Every row belongs to one group in each of 3 separate groupings. Each group adds its own fixed numbers to the row, and there is some noise. The rows also spread widely along 6 directions, which tell nothing about the answers.
In the rows, 128 means zero.
Known rows, each followed by its group in each grouping:
[ 85  99 118 114 167  82 171 118 145 139 159 153 151 178 138 167 150]
dizoz q568 q232
[148 140 155 101 184 120 128 121 123 127 119 142 112 116 162 172 142]
von q353 q891
[ 97 133 144 100 160  49 178  97  97 131 143 169 151 180 147 158 171]
denu q900 q422
[149  96  97  91 133 134 121  74 131 156 126  98 175 123 101 153 151]
Rabi q928 q422
[127 127 159 105 147  76 113 143 144 115 121 125 151 141 130 147 148]
dizoz q801 q891
[125 138 180 149 117 144 117 133 148 143 125 173 158 120 110 153 132]
von q292 q785
[130 129 117 115  72 133 100 122 138 167 114 129 159 136 105 166 119]
rado q292 q430
[136 145 164 155 127 111 164 125 138 105 135 141 169 167 133 150 140]
Rabi q928 q232
[119 104 169 146 134  72 165 151  70  83 149 141 137 170 162 132 173]
Riko q353 q430
[136 134 162 128 105 136  81 118 119 108 119 152 112  33  79 139 173]
denu q568 q785
[122 107 125 106 104 131  94 108 136 165 124 126 147 101 123 169 128]
rado q900 q785
[128 138 158 126 123 102 135 125 121 113 140 134 140 138 101 142 164]
Riko q801 q232
[ 74 165 144  76 107 136 145  70 172 144 138 158 156 115  39 114 162]
Riko q928 q232
[112 105 112 110 159 119 145 132 129 134 157 130 157 116 142 153 138]
Riko q568 q785
[148  65  92 121 131 149 110 156 135 153 156  80 182 138 148 175 111]
Riko q928 q785
[111 128 116  74 105 129 102 118 176 153 120 107 168 115  78 129 134]
dizoz q928 q891
[105 181 199 123 171 120 163 147 174 105  90 168 189 179 189 173 110]
Rabi q900 q891
[133  85 108 113 103 130 104 114 146 150 134 122 181 158 116 161 135]
denu q928 q422
[155  69  97 154 157  86 155 129 107 128 154 123 111 163 175 203 144]
rado q568 q232
[ 74 143 207 152 145  42 190 151 125  87 145 187 155 202 147 143 171]
dizoz q900 q232
[123 120 104 131 102  81 136 122 114 121 141 133 126 138 132 158 139]
rado q568 q430
[137 106 187 126 157 110 100 110 131 106 115 152 162 112 112 157 163]
dizoz q928 q422
[ 94 143 100  75 120  71 142 146 110 155 141 120 163 177 144 157 126]
dizoz q900 q430
[119 150 126  91 128 135 100 124 114 143 133 117 167 114 116 143 155]
Riko q900 q422
[120 152 197 173 140 123 165 132 167 105 121 179 172 186 164 198 100]
rado q928 q232
[154  84 111 128 163 139 146 123 145 150 126 108 169 179 175 207 118]
Rabi q928 q232
[ 98 164 188 123 100 113 148 120 133 108 116 156 176 162 131 124 134]
Rabi q353 q430

New rows. What belongs after each?
[152 154 158 126 162 126 117  90 119 118 122 165  87  57 119 197 157]
rado q568 q232
[113 101 122 115  75  60 115 157  92 122 143 111 149 164 114 108 173]
dizoz q900 q430
[119  66  58  94 134  96 150  99 116 161 165 126 116 149 113 167 178]
denu q568 q232
[ 99 144 140 111 129  89 146  99 134 148 141 148 172 177 146 160 124]
rado q900 q422
[131 149 222 140  77 133  82 109 116  92 105 182 109  36  55  98 215]
von q900 q785
[148  81  99 120 121  76 117  98  74 112 158 113 114 112  94 130 207]
denu q568 q422
[141 131 129 164 156  91 180 127 129 127 145 140 154 197 172 212 102]
rado q928 q232
[121  99  58  73  69 151  89  96 186 203 121  99 189 150 102 177  84]
rado q928 q430
[109 129 184 160 129  63 175 154  78  72 161 146 141 148 131 115 189]
Riko q900 q785
[165 129  75  84 116 120 110 100 109 176 132  81 114  93  93 164 151]
rado q292 q891
[182  85  79 103 179 134 120 116 112 169 138 112 144 143 165 216 119]
von q928 q422
[121 118 116  92 134 133 137  76 159 162 125 123 201 154 111 151 129]
Rabi q928 q422
[109 162 172 124 146 125 127 124 150 150 124 163 168 128 163 195  98]
rado q900 q785
[156  93 164 139 133 108 126  84 104  94 115 133 152 118  91 126 198]
Rabi q928 q422
[131 137 109  73  99 117  87 129 106 156 116 127 133 113 113 172 146]
denu q900 q430
[ 81 167 127  67  95 103 112 136 148 160 124 135 179 142 110 146 115]
dizoz q900 q430
[123 122 180 144  72  62 104 162  83  82 127 136 136 131  99 104 190]
dizoz q900 q430
[196  99 118 138 165 126 115 156 115 117 120 102 117 128 166 194 136]
von q928 q891
[129 137 149 156 140 100 146 108 127 106 146 157 155 150 149 168 138]
rado q568 q422
[ 95 117 139 153  72  82 154  99 146 104 153 146 177 175 105 105 150]
rado q568 q422
[137 155 179 157 106 107 142 126 118  93 130 162 131 143 100 150 161]
denu q928 q232
[122 147 162 146 124  97 148 133 128  89 118 154 150 145 137 142 143]
Rabi q568 q430
[105 161 129 100 103 115 135 156 146 122 140 110 175 158 134 124 132]
Riko q900 q891
[112 164 156 111 102  99 111 146 113 126 115 158 143 141 127 158 138]
denu q900 q430
[105 147 199 102 148 122 125  82 165 127  98 166 194 134 119 150 137]
Rabi q801 q422
[122 211 139  81 140 101 129 140 113 130 128 137 152 136 124 168 108]
Riko q801 q430
[148 133 194 148  99 154  63 141 124 108 102 154 122  54  99 136 172]
von q900 q785
[ 84 128 109  75 123  50 179 108  91 146 146 164 135 180 124 154 164]
denu q900 q430
[125 139 104  99  96 138  95 173 115 145 130  96 170 146 144 154 118]
Riko q900 q430
[172  89  96 113 152  93 121 110  91 139 119 117 112 120 142 210 132]
rado q928 q430
[145 107 119 116 104  89 108 131  97 131 120 131 127 128 144 178 151]
rado q900 q430
[152  51 116 130 173  87 155  86 112 137 140 140 159 177 164 199 149]
rado q928 q422
[120 111  49  61 131 120 138  74 122 187 171 118 109  77  77 142 159]
von q568 q785
[103 142 121 116 158  94 164 117 116 114 169 138 164 159 137 143 153]
Riko q568 q422
[150 121 171  94 122 121  60 112 124 136 109 131 119  54  67 146 183]
dizoz q801 q232
[111 171 229 151 145 100 145 166 128  53 109 170 153 141 145 132 166]
Riko q900 q891
[120  90  96  62 118 154  98  70 148 171 135 113 179 102  70 140 156]
Riko q928 q422
[145 133 149 142 130 136 119 161 115 139 146 115 141 127 167 173 112]
von q353 q785
